The rows are grouped in 4 ways, from coarse to fine. Each group lies inside one group of the grouping before and may be the whole of it. The rows also spread widely along 15 directions, which tell nothing about the answers.
Known rows, each followed by its group in each grouping:
[ 10.4 -21.4  15.0  11.3 -45.8  23.6 -17.9  42.2  -6.1 -27.2 -10.1   1.8
 -17.8 -40.7 -47.2 -10.4  -5.7  17.6  20.1  24.6 -31.2 -25.8  16.2  10.4
 -16.7 -36.0]
Z973 Bimo Piz Fem
[ 22.4   2.0 -34.5 -54.6  -0.3  42.7   5.2 -32.7  46.8 -25.0  18.9  12.5
 -14.8  -1.0  -1.0  18.6   3.6  -1.8 -12.9  -3.3  55.9  -5.6  14.6 -16.3
  16.5  -0.4]
Z19 Ful pige beded
[ 11.5  -0.2 -23.8 -27.6 -26.3  15.3 -21.6  10.6   1.9 -24.7 -52.3   1.8
  21.7  -2.3  14.7  33.4 -30.4  54.2   6.0  -2.8 -42.6  -8.5   1.9  45.8
  31.2  -2.8]
Z973 nifez Gezu lepat
[ 21.0  14.6  34.2  -3.6  15.6  14.6  -5.4 -10.2   1.9  19.5 -39.7  -9.1
  -6.9   6.9 -53.2  29.2  11.6 -49.5 -19.7  28.5 -34.8 -23.8   1.6  -9.1
  14.3  30.8]
Z19 zinep Mog dap
[ -2.6  -1.1 -20.3 -20.1 -18.2  -9.2 -10.5  11.1  -5.5  -9.4  -5.6  -8.9
 -14.5 -20.7  20.5 -10.8  -8.4  42.8  -4.3  -4.4  15.6  13.9 -19.3  -7.9
  -8.8  -8.6]
Z973 nifez Kege Beme
[ -3.0 -17.9  13.9 -48.2 -18.7 -21.4 -11.0  -3.6 -14.1  27.8  14.6 -28.5
 -30.7  20.8  16.7 -41.7  39.8  23.0 -21.4  31.6 -41.8  21.8 -11.7 -20.8
 -15.0  14.2]
Z19 zinep kimaf vesi
[-23.4 -34.8  33.1   1.9 -29.6  -3.9   2.7   4.6   4.2  -8.6 -29.9   7.1
 -10.0  12.6 -15.5  53.7   6.0   8.2 -11.3 -12.8  23.7   9.4  26.8 -32.0
  -4.6  16.6]
Z19 Ful bude Vuz
[ 60.7 -22.2  -9.8   7.7 -25.0  10.9  18.4 -11.2  38.3   6.7  13.4  11.3
  -6.4 -28.8 -24.1 -32.0  -5.7 -10.0  11.9  46.9  17.8 -50.5  -6.1  22.4
 -30.1 -33.2]
Z973 nifez Kege Tud
[-12.5  33.5 -16.0  25.1  47.1 -24.6  -9.5   2.3  26.5 -10.7  21.5  -5.4
  24.8  -6.1  23.7   4.8  21.2 -27.6   2.5 -11.1  36.9  -8.2   2.5  27.1
  48.5  -0.8]
Z973 Bimo goziv napo
[  4.1  -1.7 -25.4  -3.4 -13.3  -5.3 -12.1  19.2  31.9 -30.2 -32.9  -6.0
   7.9  -4.3   0.0  14.5  -9.0  20.4   8.5   1.3 -13.0 -22.2  12.2  26.0
  27.0 -14.8]
Z19 zinep Mog kud
[ 23.3  22.2   5.0 -44.1  -5.3  31.0  -9.9 -22.3 -26.4  -0.3  13.8   2.8
 -12.2 -15.8   1.6 -14.2   8.9   1.5   1.5   7.4 -23.4   8.9   0.5  14.4
   7.6  -6.2]
Z973 nifez kugar Nade
[-17.2  19.2  10.1  18.9   5.7 -18.2  -5.2  -1.0  -1.1  11.1  16.7   0.4
  17.0 -20.6  -3.0   4.2  10.9  -6.9  -0.1  -6.4  23.4  11.4  -6.9  13.2
  11.5 -10.7]
Z973 Bimo Piz rigom
[-15.6 -28.2 -10.2 -28.8 -25.1  37.1 -21.9  -5.4  34.0  28.2   1.0   5.9
  14.5 -25.7 -54.2  15.6  -0.9  24.9 -38.1  37.0   8.3  25.7   0.0 -47.7
 -17.3   4.3]
Z19 Ful bude Vuz
[ 23.5 -22.7  13.1  38.2  -2.6   1.4  17.7  12.5  34.1 -28.2 -12.2   6.5
  -5.9  18.8  -7.4  30.3   8.2 -40.0  11.6 -11.0  16.7 -50.7  12.3  39.9
  16.9   3.9]
Z973 Bimo Piz Fem
[ 18.3   6.0 -39.7 -39.2 -12.9  -9.8 -14.2   0.0  16.8   0.4 -19.7  -7.0
  22.4 -43.3  25.8 -11.5 -19.5  65.6  10.5  32.9   3.5 -16.0 -27.6  31.1
   8.0 -12.0]
Z19 zinep kimaf vesi
[ -9.6 -30.8   3.9  23.7  17.0   2.8   5.6   4.9  -6.4 -25.8 -11.9   3.9
  26.4  -1.7  17.2  21.3  -1.1  -0.5  16.7 -14.9   9.8  -4.7  38.9  -4.7
   1.2  14.7]
Z973 nifez Gezu lepat
[ 23.6  -8.5  34.1  15.8  -9.5  20.5   4.8  -7.3 -12.2  12.8 -16.2  24.3
 -17.0  -9.4 -29.6  19.8   0.4 -32.9 -13.4   1.8   5.3 -10.9 -10.2   0.3
 -13.6  11.5]
Z19 zinep kimaf vesi
[ -1.4   3.1   3.7  18.7  -6.6 -22.0  -1.5   9.7  12.9  20.4  -7.4  -2.5
  21.7   3.1 -13.6   9.1  -4.3   3.2  -9.5  12.4  -9.5 -15.6 -11.0  23.5
   5.3  -0.8]
Z973 nifez Kege Beme
[-42.6  14.8  12.8 -10.8   4.8 -28.6  -8.3   1.5 -10.2  14.6  -6.1 -23.2
  10.9 -11.3  -1.3   6.6  18.7   9.3  -9.7  -2.7   5.1  29.7  -5.0 -21.2
   4.9  10.9]
Z19 Ful pige beded
[ 12.2  -7.7 -34.3  -4.5 -11.8   8.4   3.2  10.5  16.6 -34.6  22.3  16.8
  -4.7  30.2  19.2 -11.2  -6.6  12.6   3.6 -24.4  -8.2 -17.1  27.5  22.9
  11.7 -22.3]
Z19 zinep Mog dap
[  5.2   3.0 -24.5  22.7   1.5  -6.4   6.7  11.7   1.7   1.2  11.7  16.4
   1.1  25.2  -0.7 -10.3 -19.1  -1.2 -18.5 -21.2  -4.9  -7.6  -4.0   0.2
 -10.4  -6.2]
Z19 zinep Mog dap
[-11.2  14.0   1.2  22.2  -2.7  18.4 -29.1  45.0 -12.6  -9.9  -6.8   6.6
 -11.9  -0.3 -47.1 -11.8  -0.8 -17.4 -19.8   1.8 -52.2  -4.9   8.5 -11.2
   2.4  -9.0]
Z19 Ful pige beded
[ 19.8  42.3 -12.8 -32.4  -2.8 -14.1   1.7 -17.7 -18.3  20.4  10.4   3.8
  18.4  -8.1  31.8   4.2 -19.1  38.7  -1.3  -1.3   5.4 -10.4 -44.3  53.3
  15.6   1.4]
Z973 Bimo Piz Fem
[ 12.0   0.1  19.8 -46.8  -9.1  15.7   2.2 -34.2 -39.2  22.9  15.6   0.0
  -8.1 -25.4  19.8 -17.6  17.8  12.5  -0.3   6.3  -5.0  27.9 -22.6   3.1
 -18.6  12.1]
Z19 zinep Mog dap
[ 19.9  12.4  27.4  10.7   2.1  -8.9  17.9  -5.9 -51.9  11.7   8.3  19.8
 -12.7  13.0   2.9   2.9 -16.8  -4.5  -4.4 -11.4   3.7 -14.0   1.8 -10.1
 -24.9  10.5]
Z973 nifez kugar Nade
[ 17.0   9.9 -12.8  12.5   9.0   3.7   2.3   1.9  20.4  26.9  10.9  -7.7
  -5.7  26.1 -45.7 -20.9  -4.4 -30.9 -34.5  21.2 -27.8 -15.6  -7.0 -19.2
 -13.1   1.0]
Z973 nifez Gezu lepat
[ -2.1  -2.1  46.6  15.0  11.7  14.7 -15.7  26.9 -15.5  -0.2  -9.0   1.6
 -12.4  11.3 -21.1  17.6  34.2 -46.9 -11.3   4.8 -37.8 -23.0  -0.9  21.9
  20.9  32.4]
Z19 Ful bude Vuz
[ -2.8 -15.4  19.2 -29.0 -35.7  20.4  -2.0 -30.4   8.1  31.1   0.4  10.5
  -4.7 -11.7 -17.5  37.3   3.9  16.0 -28.8   2.6  31.0  35.1 -23.6 -11.2
  -8.6  10.1]
Z973 Bimo goziv napo
[-37.5 -12.7  39.6  19.5  15.7  -9.4  10.6 -24.5 -23.3  18.9  47.0  10.7
   8.5   3.0  -6.8  13.3  28.0 -24.1 -11.8 -19.1  52.0  43.4  36.8 -56.8
 -18.1  12.0]
Z973 Bimo Piz Fem
[ 30.1  13.9 -12.5  -7.0  -4.0  -3.7  -9.5 -23.3   3.4  13.3 -28.0   2.9
  -4.9 -20.4  -5.2 -20.5  -3.7  -2.8  -8.6  22.6 -15.0  11.8  -7.2  -9.4
  -5.0 -16.2]
Z19 zinep Mog kud

New rows. What belongs after each?
[-18.9  -2.1   0.4   7.7  -5.3  -2.6  -5.8  14.2  -6.3  -2.9   3.3   6.8
  19.3   2.1 -15.9   7.4  -7.2  14.5  -0.5  -3.5 -15.5  -2.7  24.9  -2.5
   0.9  -6.6]
Z19 zinep kimaf vesi
[ 10.1 -22.1   5.2   5.0  10.8   1.0 -18.7   5.2   8.0  -0.7  -1.1  -0.3
  -9.2 -14.9   9.2 -13.0  26.0 -10.5 -10.7  24.6   6.3   4.4   5.4 -15.5
   3.6   9.6]
Z973 nifez kugar Nade
[ 28.9  -4.0  16.1   6.8 -27.1 -18.6   2.5  -5.9  17.1  28.3 -11.4   4.2
  -5.8   3.2 -28.9 -11.0   5.0  -8.6 -10.4  37.5 -22.7 -22.1  -5.4  12.8
 -10.3 -16.0]
Z19 zinep Mog kud
[ -3.3  -1.2  -2.0  -0.8   5.9  18.4  -5.3  16.9   9.0  -2.9  -9.5  -3.9
  -9.9 -20.1 -20.5  14.0   0.5 -11.3 -14.2  -4.9  13.4 -10.9 -29.1   0.7
   0.8  18.3]
Z19 zinep kimaf vesi
[  1.0 -28.4  26.9   9.6 -15.5 -26.3 -12.0  22.7  11.5   0.9  -5.4  -7.8
 -23.0  13.4  -5.5   0.5  26.2  -0.4 -11.9  26.5  -1.1 -14.4  15.4 -16.9
   0.0   5.2]
Z973 nifez Kege Tud
[  5.6 -21.3 -18.6   3.5  20.4  -1.8 -21.1  15.9  21.4 -28.2 -18.9 -11.2
  -6.5 -24.9  -0.1 -20.0  15.3   0.1   5.6  31.2   5.7  -9.1  34.5 -41.0
   3.6  -2.5]
Z19 zinep kimaf vesi
[ -9.5 -10.8 -16.1  10.2   0.6 -13.8  -3.8   8.6  38.7   9.7 -33.7 -31.6
  -3.6 -32.3 -34.8   2.4  -2.9  -2.1 -17.7  23.7  26.4   4.1 -21.7 -42.3
 -15.5   3.1]
Z973 nifez kugar Nade
[-33.4  25.3 -20.6  22.3  17.2   2.2   1.8  -2.9   8.1  -0.8  24.1   5.7
   9.1   7.0  -1.0  -3.1   8.1 -31.6 -19.0 -50.7  18.7  34.9  -9.3  -0.5
   9.8  -7.4]
Z19 Ful bude Vuz
[ 25.6   1.3  21.3 -50.9   2.5   6.2 -15.6  -6.1 -34.1   1.1  -0.8  -4.2
  -8.7  -4.5  15.7 -11.2  16.7  23.7   6.7  38.9 -38.0 -16.8  16.9   0.5
   6.5  18.3]
Z19 zinep Mog kud
[ 31.6  49.9 -11.8 -17.8   6.5   9.9   6.9 -25.8  -9.7  30.2  24.4  -5.2
 -40.6  15.3 -21.6 -33.0  -1.3 -33.5 -36.1  -2.8  -8.0   9.4 -44.4 -13.3
 -13.3  -4.3]
Z973 Bimo goziv napo
[  2.2 -50.0 -25.6  13.1  -7.0  27.3  11.3 -15.2   6.4  17.4  40.2  28.2
   3.2 -12.8  -5.7 -33.5  -6.5   5.5 -22.7  -2.3  33.4  33.1   4.0 -53.9
 -59.3  -6.3]
Z19 zinep kimaf vesi
[-12.2  -7.1   2.9  26.3  22.3 -45.2  -9.5  24.6 -11.1  20.6 -21.4 -16.2
  15.0  14.5  10.5 -14.2   5.7   5.7 -14.0  19.3 -31.7  -8.3  -6.7 -12.5
  -4.6  24.5]
Z19 zinep kimaf vesi
[ 17.4  -0.1  15.5  12.9 -16.5   5.1  -4.3  -8.2  -2.2  12.8   6.8  16.2
  -7.7  30.1 -36.4  -3.2   1.9 -17.6 -17.1  17.1 -34.5  -1.8  36.2 -17.1
  -5.6 -16.5]
Z973 Bimo goziv napo
[-20.3  20.0  23.1  -5.8  -8.5 -30.5  -2.1  24.9  -6.7  16.4 -26.0 -36.0
 -17.9  12.1 -37.9  11.2   5.9  -3.5 -17.4   7.1 -30.7 -13.1 -21.5 -10.0
   1.0  15.3]
Z19 zinep Mog dap
[  8.4 -25.6   4.3  34.3 -15.8  -3.3  -9.6 -11.8 -23.9   7.9  -7.7  42.9
  -6.6  29.0  27.6  -0.6  -3.2  -1.5 -27.8 -28.4  -6.1  46.7  16.7 -18.6
 -13.8  -4.3]
Z973 nifez Kege Beme
[ 17.2  14.7  12.9  23.6  16.5   6.0  -8.1   6.0 -21.6   1.9  13.1  29.7
   7.5   2.1  -7.1   4.8  -8.0 -15.8  -7.9   2.0  -0.2 -17.9  17.1   5.3
   6.6   0.1]
Z973 nifez Gezu lepat
[ -3.9 -21.9  11.1   7.4 -21.7 -12.9  11.6  -3.6  -1.9  19.5  15.4  -4.2
  -3.4 -10.9 -12.6 -10.0   2.7  11.9  -5.9   9.7  19.2   8.8  -7.8 -20.5
 -34.8  -5.9]
Z973 Bimo Piz Fem
[ 42.2 -13.1  -8.2  10.9  -6.0  31.8 -11.3 -18.9  10.0   2.4  -4.0  26.2
  -9.6 -31.7 -17.4 -21.0  -1.1 -19.6  -9.2  25.0   7.8   6.6   8.1 -17.7
 -17.5 -20.4]
Z973 nifez Kege Tud
[-13.5  11.4  17.2 -21.9  15.5   2.5 -17.7  -9.7  12.4   1.1  35.3  -3.7
  19.1 -34.9 -14.2   5.0  32.0  -2.2   7.9  32.9  30.3  -1.3  36.9  -8.8
  26.2  -7.8]
Z973 nifez kugar Nade
[ -6.6 -23.4   2.4  22.2  -0.6  -1.5   4.7  13.3 -19.4 -24.3 -11.9 -10.0
  -6.8 -15.6  14.9  -8.1   2.6   1.1  17.1 -16.8   0.6   7.7   7.6 -10.2
 -18.9   0.4]
Z973 Bimo goziv napo
[ 11.9   0.4  38.9 -24.1   4.8   9.1 -16.1  -5.5 -34.4  16.3   2.0  -3.5
 -17.7 -14.1 -17.2 -13.7  27.2 -10.9  -7.1  35.8 -29.3   1.7  12.1 -25.4
  -7.2  15.8]
Z19 zinep Mog dap
[ -1.2  42.5 -10.2  -6.3   5.1 -29.1  -0.2  -1.3   4.9  -3.8  13.3 -10.8
  10.2  -9.6   5.1  -8.5  -1.8   8.9  10.4   0.6  11.5 -14.6   2.4  25.3
  22.7 -25.3]
Z973 nifez Gezu lepat
[ 11.4  -7.1 -17.1 -27.1 -20.4  13.6  -9.7  -4.2  24.1 -19.3 -39.8 -15.4
 -18.0  -9.7 -25.7  16.0 -11.6  16.8  -7.9  14.3   1.4   1.5  16.2 -35.0
   0.0  -7.6]
Z973 nifez Kege Tud
[ 18.2   5.1  32.5   9.8  -5.7 -18.6 -10.0  -4.4   7.5 -37.3 -62.5   5.6
   2.2 -37.3  18.1  44.2  15.3 -11.3  37.8   3.2  19.3 -24.2  24.0  44.5
  46.2  -9.3]
Z19 zinep Mog kud
[  8.8 -14.0  33.2 -29.6 -25.7  -1.7   3.0  14.8 -27.6   9.4  -9.1   3.0
 -23.5  22.7 -17.4  24.0  -7.5  28.2 -13.9  16.1 -18.0 -29.3   1.6 -13.6
 -15.8  26.3]
Z19 zinep kimaf vesi
[-15.6  11.9  -1.0   2.3   3.8 -20.9   0.4  25.4  -0.7 -24.0  -4.8  -7.8
  12.1  -1.2  -9.8  28.0 -19.3  27.1  11.3  -2.6  20.2 -33.1  29.3  -7.1
  12.6  -2.9]
Z973 nifez Gezu lepat
[ -6.8 -18.4   6.8   2.9  26.8  20.4 -13.9 -13.8  22.6  11.9   5.7   8.3
  49.5  -1.9 -14.7  21.0  22.2 -20.8  -6.3  23.8 -15.8  -0.7  35.3   5.8
  25.0  21.1]
Z19 zinep Mog kud
[ 18.9  35.6 -11.2  -3.2  56.7 -18.0   0.2   5.9  -7.2 -26.8  27.3  13.6
   0.0   1.7  36.3   4.1   1.4  -7.8   8.4  -3.0  52.8 -47.5  20.7  -0.8
  31.5  15.5]
Z19 zinep Mog dap
[ 18.2  37.3 -14.8 -28.7  22.0  -4.3 -27.2   5.0 -23.4  -4.2  -2.2   0.8
 -26.3 -11.0   5.4 -23.4  -2.3  13.2 -17.8  19.4  -4.8  -0.1   1.1 -37.7
   8.8   1.3]
Z19 zinep Mog dap
[-19.3 -18.4   6.7  21.5   3.1  -5.9 -16.6  19.0  -9.6  10.6 -26.9   3.1
  -3.6 -11.3 -13.9  10.9  -2.0   3.6 -26.5  -0.3   3.3  22.0  -9.2 -41.8
 -15.1  19.4]
Z19 zinep kimaf vesi
[ 24.6  -6.4 -18.5  -5.0  -3.7  21.1  12.7 -24.1  -0.2   5.0  12.6  26.3
   2.9  -3.1  18.1  -2.8 -11.0  -1.2  -9.2 -19.7  19.3   6.4 -18.4  16.0
 -12.2   0.4]
Z19 zinep Mog dap
[ 26.3 -14.4 -12.6 -20.5 -13.7   5.4 -18.9  19.2  -7.2 -15.9 -39.9 -11.6
 -33.3  12.2  23.7  -7.2  -2.2  21.1 -15.1   5.9 -37.7  -5.1 -22.3   6.4
   4.3  16.1]
Z973 nifez Gezu lepat
[ 22.4 -59.8  -2.9  12.0 -13.3  16.0  -5.0  -6.7   7.9  -2.3   9.5  12.1
 -29.1   6.5   6.9 -37.3  22.4 -12.0 -17.7  15.9  -0.3  24.4  24.1 -49.2
 -37.5  -3.5]
Z973 nifez Kege Beme
[-12.6   4.4   8.2 -15.1  -6.9  -2.0  20.7 -11.8 -10.5  -4.1 -13.5 -15.4
  -1.1  11.4  13.3  24.4   3.3  -5.0   3.5 -41.0  -1.9   7.2 -21.4  27.3
   4.6  18.1]
Z19 zinep Mog dap
[ 34.6  47.9  -7.4 -27.7 -13.9  -0.5   6.7 -23.6 -33.1 -20.9 -46.8  -1.5
 -21.4   6.7  16.9  10.6 -27.3   8.3  11.1 -26.9 -28.1  -2.5  -5.9  27.2
  15.9 -13.6]
Z973 nifez kugar Nade
[ -6.3  24.9   8.5 -14.5  22.6 -35.9  -2.1  11.4 -17.9  -9.6 -13.3 -29.2
   9.7 -16.7  11.3  -3.1   6.5  15.0  22.5  17.7  -6.9 -27.7  10.8   2.4
  13.8   8.2]
Z19 zinep Mog kud
[ 14.8  -6.4  16.6   2.0  12.4  13.0  18.3 -34.2 -26.5  13.3  19.0  24.1
 -10.1  23.7   5.3   1.2   6.2 -30.4 -16.7 -20.7  12.3  17.5  16.0 -29.6
 -20.7  17.4]
Z19 zinep Mog dap
[-12.3  11.2 -21.5  -6.8 -26.6  13.8  -4.7   6.5   4.0   1.9  41.2  24.2
  31.5  19.0  -4.0   7.6 -18.9  31.5  -8.0 -24.4 -17.0   2.2   8.3  46.0
  14.0 -25.8]
Z973 nifez Kege Tud
[  9.9  12.8 -21.7 -40.8 -21.0 -14.5   7.5 -22.2  10.8   0.0 -18.6 -27.2
 -11.2  13.0  10.4  -6.7  -5.3  24.9  -3.3  -0.6 -13.0   9.7  -8.1   0.4
   1.0 -10.0]
Z973 nifez Kege Tud
[ -6.2   9.4   0.1 -11.1   6.3 -24.7  -4.2 -22.5  25.7  25.6 -26.7 -29.8
  27.7 -38.3 -14.4  -2.5  15.5  -0.1   3.4  36.7   2.4   8.0 -10.3  -1.2
   7.5  -2.7]
Z19 zinep Mog dap
[-56.8  17.7   8.9  23.1 -20.2 -17.0 -13.0  45.4 -23.1  -3.8   6.9 -11.8
  -7.7  -7.3 -33.0  -4.8  -0.5   8.2  -8.4 -35.1 -22.5  23.2  -7.7  -4.7
  -5.4 -20.3]
Z19 zinep kimaf vesi
[ 30.5 -15.2  -8.6  42.1 -21.5  32.4  21.3  -2.7  27.4  22.7  17.7  30.8
  10.0  10.0 -43.4  -1.3 -20.8 -38.1 -21.2 -10.1  -6.8 -21.8 -27.5  40.1
 -24.3 -14.8]
Z973 nifez Gezu lepat
[-11.3 -43.7 -23.7 -34.3  -5.6  23.8  -5.4   9.1   1.3 -13.4  -8.2  -9.8
  -4.5  11.0  -2.3   7.4 -10.3  40.9 -18.1   2.8  -6.3  12.2  20.1 -59.1
 -23.8  27.4]
Z19 zinep Mog dap
[  7.6 -10.2   6.8   1.2  21.9  29.4  -4.9   5.2 -22.4 -32.9 -28.0  -2.8
 -35.3  -0.9  -3.8   4.5   9.3 -33.9  -4.2 -20.1  -6.9   5.9  17.0 -40.2
  -4.6  24.8]
Z19 zinep kimaf vesi
[-11.9   5.7  15.1  15.8   1.6   3.1 -22.5  31.1  -1.4 -18.2 -19.4   2.6
  -5.9 -12.6 -23.2  13.1  12.3 -15.0  -4.1   3.2 -12.9  -9.9  13.9  -2.0
  17.8   0.6]
Z19 Ful pige beded
[ -6.2 -19.0   2.2  42.7   1.2   2.9  13.2 -15.0 -14.0   7.7 -15.8   6.6
  14.6 -14.0  -9.2 -15.0  -0.8 -29.5   2.2 -22.3 -12.4  33.0   6.4 -15.3
 -31.8  -8.7]
Z19 zinep Mog dap
[ 13.1  -9.0   0.2  28.5  16.9  -4.0  -8.5 -17.4  -6.2  -7.7 -18.1  20.9
  -4.4 -14.3  -4.9 -11.6   2.9 -22.1  -4.7   7.5  16.6  22.0  45.6 -59.0
 -13.2 -12.9]
Z19 zinep Mog dap
[-13.2  19.9 -31.3  26.8  15.8 -42.0   9.0   5.9   9.9  -7.5  26.9  -5.4
  12.0  39.2  26.3 -20.3  -2.7   1.9  -3.2 -25.7   3.0   0.4  17.2   4.3
  10.9 -18.7]
Z973 Bimo goziv napo
[ 18.4 -11.9 -19.1  19.0   8.6  26.7 -12.4   8.9 -30.3  -7.2   6.6  16.2
 -17.7 -18.5  -4.9 -37.5 -14.9   1.2 -12.3   2.7 -10.5  18.7   6.1 -49.1
 -38.4  -6.8]
Z973 Bimo goziv napo
[  3.5  23.1 -11.4  -2.3  -4.8 -16.1  -0.8   5.6  -0.1   4.8  17.6  17.2
  11.1  -2.6   7.4  -2.0 -12.2  21.3  -4.3   0.4  17.2 -16.9  -5.3  17.6
   5.5 -14.1]
Z19 Ful bude Vuz
[  2.3   3.0 -17.3  21.7  -2.9 -10.1   8.1  20.4  10.9  -6.1 -30.1 -10.7
 -14.6  25.3 -18.0  12.4 -22.5  -8.5 -21.4 -19.9  -9.1 -13.7 -17.0  -9.4
  -6.2   8.2]
Z973 nifez kugar Nade
[  2.0 -29.7 -24.3   2.6 -28.8  20.0   7.6  -5.9  21.3   6.2  -7.9  11.2
  13.9 -11.4 -11.4  -1.4 -16.0  16.7 -10.1  -4.4   2.5  12.0 -11.6  -0.6
 -27.5 -10.2]
Z19 Ful bude Vuz
